All groups share one centre, and each spreads out both ways along 9 directions, with some noise.
Known rows, each followed by its group:
[-21   6   2  10  -9   0  12  26  40  -8  22 -18  31   5 -14]  J885
[  6   5 -11 -19 -52  14 -11  40   0  -9  11  29  25 -13   1]  J728
[ -1  -1   7 -31  -6 -11  -9  23   1   0  18   3  10  -5  -2]  J728
[ 25  10  13  16   7   3  18 -10  -6 -14   4  -8 -15  -8   7]  J885
[-62   8  12  -2  22 -52  38   9 -10  29  -6   2  22   3  -2]  J728
[-32   3 -28   3   9  -2 -19   5  34  -9  28  -9  32 -14 -10]  J765
[  5 -20  34 -22  -4 -13  16   8   4  30  16  -1  29 -28   2]  J885
[  2   2  52  -1 -43  14  24  18 -11  15  27 -10   9 -13 -28]  J607
[ 41  24  11  -2 -27  16  15  11  18  21  -3   7  -8 -13  16]  J885
[  0   4   2  14  11   1   8   4  14   3  -2 -15  -7  10   2]  J765
[-10  -1 -10   0  -4   1  -5  -1  16  20   3   2  14  -4  18]  J728
[-11  -4   7 -12  -3 -29 -17 -14  10  -3  21 -13  -8   5   4]  J607
[-23  40  21   1  -4 -27  70  33 -16  21 -16  27  21 -21 -23]  J728
[ 13 -22  28 -17  51  13  22  24  38   8  24 -17  55 -30   7]  J607
[  2  -5 -11  42 -52   1  -3  22  13   1  38   3  32 -68   5]  J765
[-16  13 -23  -9 -25  68 -13  36  37  -9  24  15  53  23  31]  J607
[-22 -37 -16  20   6 -18 -10  -8 -23  37 -25   9   9 -27   7]  J607
[  6  -4  12 -17  57 -51  13  -8   7  10  -6 -13 -10 -22 -11]  J607
[  4  -1 -19   3  -5  16 -16  -4  35  -8  26  -5  27 -21  -2]  J765
[-22   6 -10  -6   3 -19   0  11  -4  23 -14   7   2  -2 -10]  J885
[ 25 -10  13   6   1  -9   0 -10 -12 -12   9  -3 -20  -3  27]  J885
[-10 -32   7   9  -7  12   0 -16  16  -2  29 -10  41 -26  -1]  J765
[  7 -61  31 -55  52 -36 -28  -1 -12  -9   5 -17  -6  23   0]  J885
[ 14  -2   6  22 -11   5  22 -31  -4  57 -29  10 -10   2  50]  J728
[14  7 17 16 -9 12 22  1 -1  9 -7 -7 -9  2  2]  J765
[ -1 -11   4  18  20 -14  12 -16 -13  22 -25  -1  -4 -18  -7]  J765
[ -1  38 -14   1  -4   5  23  15  21  31 -15  17  16 -10  18]  J728
[ 11  16 -13 -15  16  13 -15  -6  -1  12   0   3  -4 -27 -27]  J728
[ -1 -30  -9 -27 -15  -4 -20  27  20   4  23  14  50 -36   8]  J728
[ 32  12  22  -4  22  22  14  -5  20  10  -1 -18 -11  12   6]  J765
[ 31  14  38 -57  22  -6   9   7  39  41  28  -6   9  13  58]  J728
[  7  -2  20 -21  -1   7   6  -4 -11   4   9   2   0   0   3]  J885
[-4 -2 -3  2 -4 -4  2 -1  4  0  2  3 10 -1 -5]  J765
[  8 -16 -27  -3  21 -17 -19 -21   8  -2 -30   6  -8   0  -9]  J765
[ -3 -24  21   4 -14 -20  -6  16  11   4  20 -17   5  -1   2]  J607
[ 13 -12  14 -22 -29  22 -16 -13 -21  16  16   8  -3  -7  11]  J728
[-15  24   0 -13  -8  12   1 -23 -22   4  32  17   8 -15  26]  J885
[  8  37  -5   9  -2  17   4 -18  17   3   5 -12 -16  -6 -19]  J607
[ 14 -14  -5  21 -57  14  -3  26 -30  25 -35  23 -15   5  24]  J607
[ 20 -12  -4   7 -14  -4 -13   3   1  14 -12  -1 -14  -1  15]  J607
[-11 -20   6 -13  14  -3  -6 -18 -14  30 -17   0  -7  21  16]  J765
[-14 -18  -4 -41  14   9 -27 -56   9  18  43   7  37 -18  23]  J607
[ 15  10  -2  -5   3  29   2 -11  16  35  -7   4  16 -27 -10]  J885
[-22  -7   7  22  -5 -17  19  -4   3   2  21  -3  24 -29   8]  J885

New rows. What belongs after each?
[ -5   9  -6 -11  -4   7   5 -20  -7   4   6  20  10   1  18]  J607
[-34   5  33   2   4 -19  68  18   4  31   4  19  60 -31  -1]  J728
[  0   3  -5   5  -3  10  -1   7  24   9  -7  -6   7   2 -11]  J885
[-30  -5 -23  -2 -34  21 -41  47  26  19  18 -10  20  14   9]  J607
[-12  11  -3 -27 -20  10  -3   0  -2  -7   5  17   9  17  -4]  J765
[ -5  45 -12   3 -14  -2  15  11   5  26  -1  11   1 -17   4]  J885
[-10  -3  14  29  -5 -31  30  21  19 -45  13 -14  18  -8 -27]  J765
[ -3  -1   9 -37 -24   8 -13   1 -41  14 -12  25 -16  27   6]  J885
[ 18   6  10   4  -6  -3  25  22   0  -2  -7   9  10 -24 -17]  J728
[ -1  -1 -13   7 -22 -16 -13  24  22   5  30  -3  14 -28  15]  J765
[  3 -23 -32  -6  17 -39 -45  -5  19  10 -12  -6 -22  10  30]  J607
[-22   7  21  40  14   4  36 -48 -13  24  -9 -18 -18  17   6]  J728
[-27  -4   4  -5  10 -23   3   4 -23  40  -9   6  -7  -7   9]  J765
[  6  13  23 -12 -16   8  19 -36   3 -12  32   2   9  -3   0]  J607
[-17   2  28 -22  11  12  18   0  18 -11  40  -9  43  -4 -21]  J765
[  6  -3  29 -18   7   1  26 -10  -4   0   3   4  14  -7 -16]  J765
[-21  -6  15 -19  -4  36  11   6  24  43   0  -3  52 -13 -56]  J885
[-45 -15  19   9  -7 -29  20  12   5   4  29  -6  43 -20  -4]  J885
[-42   0 -23 -29   4 -45 -20  29  17 -32  20  10  15  51  42]  J607
[ 13 -11 -14   3  -8   1 -10 -14  -2   7 -14  14  -1 -18   1]  J765
[-19  -6  -9   8 -17 -23   2   9 -11  24 -15  10   1  -8   2]  J885
[  2  38 -30 -16   5 -38  -9  12 -27  36 -43  29 -40 -15   3]  J765
[  5  -9 -35  17  -3  14 -32  -4  47  -7  19 -14  14 -13  13]  J765
[-17 -27  29 -19 -29 -16   2   7 -38  58  32  17  35 -65  22]  J765
[-35   5  56 -17   4  -7  39  -4   9   5  51 -22  26  29  11]  J728
[ -2  53 -11 -54  16 -15   3  19  16   5  29  18  27 -55 -31]  J765
[ 22  10  13  -5  33  15  -3 -30  20  20   8 -24 -17  -1   7]  J728
[ 10  -7   7   6  22 -32  -4  15   2  30 -18 -16 -22 -22 -14]  J607
[ 10  -1  18 -18   3   6  -4  -1   7   6  18  -8   8  -8   3]  J728
[-12   4  37  -3 -22 -35  32  26 -34   0 -12   9 -19  22   2]  J765
[  0 -16  -2 -20 -39  -4 -24  43  -5 -32  22  14  18 -11 -16]  J728
[ 24 -16 -11  14  10   7 -24  38  37  25  -7 -26  -4 -10   3]  J607
[-16   4  12   9 -14 -20  14  17 -21  30   5   4   8 -31   3]  J765
[-12  14  33  -6 -17   9  32  15 -17  16  12   4  17 -17 -25]  J607
[  6  -8  -1  -1  -4 -36 -13 -11   2  -3  -2  -7 -25   9  12]  J607
[ -4 -30  36 -10  15 -18   3  -2  12  -7  35 -23  16   2   7]  J728
[-18  12  -5  35   0   7  27 -10  23  15  -3  -6  19   8  15]  J728
[-13 -12 -15   1  39 -31 -15  32  15  35 -16 -20   0 -23 -15]  J607
[ 26 -22   9 -12 -24   9  -9   0 -14  31 -28  13 -13   0   7]  J885
[ -8 -21 -39  23 -20 -32 -22  28   2  -3 -29  17  -1  -7   9]  J728
[-39  10   5   0  -5 -29  29  33  -7   1   3  13  34 -16 -22]  J728
[ 22 -25 -12 -29  18 -11 -32 -15  22   6   9   4   7   2  49]  J607
[-18  -4 -37   7  13 -37 -21 -10   2  -2 -22   8 -16  11  20]  J607
[-14 -40  -7 -10  52 -59 -26  10  63 -36  40 -41  21  19  22]  J607
[ -8  -5  -5  31 -21 -20  16  -1 -25  20 -37  17 -13   2  14]  J728
[ 15   9   2  40   8  19  17 -39 -27  16 -28  -3 -28 -21 -24]  J728
[-38 -64  13 -25   2 -49 -11   6 -45  48 -37  15  11  -3 -22]  J885
[ -5  58 -21  -5  22 -12  13  21  16 -11 -15  -1 -16   7 -28]  J765
[  4  -2 -18  -3   5  42   0   6  17   8  -2  18  37  -7  34]  J607
[-26  16 -15  38   4  -5  32  15  33  -2  -7   0  34  -7  -6]  J728
[-10   1 -10  10  -4  -7   5   2   5  14 -10   8   8  -8   8]  J728
[  2   5  19   7 -18  -2  11 -36 -50 -15  48  16  -4 -30  62]  J885
[-12 -66  40 -33  32  -8   9 -43 -29  28 -14   6  18  12   2]  J765
[-23 -14  26  38  19  31  21 -11  22   6  13 -39  14  33   8]  J765
[ 13   9  11 -21  -3   6  14 -12 -10  15   2  17  10 -21 -11]  J765
[  6  -7 -28  54  -3   4   3 -30 -11  28 -46   7 -18 -21   5]  J728
[ -8  13   1   5  26  10  -6 -17  14 -15  20 -28  -4   4 -28]  J728
[-18 -11   1  -3  -6  -9   0   7   4  23  -3   3  21 -13 -11]  J885
[-21   7  -7 -15   3 -12   4 -13 -25  21 -22  21   1 -11 -14]  J765
[-10   4 -38   0   1  13 -27  10  -3  -8  -5  12  17 -43 -49]  J728
[-36  -4   4  -7  -3 -46 -15  14  26 -25  37 -28   3  25  -6]  J607
[ -8   5  18  -5  -3 -16  23   1 -22  11   7   7   0 -18   4]  J885
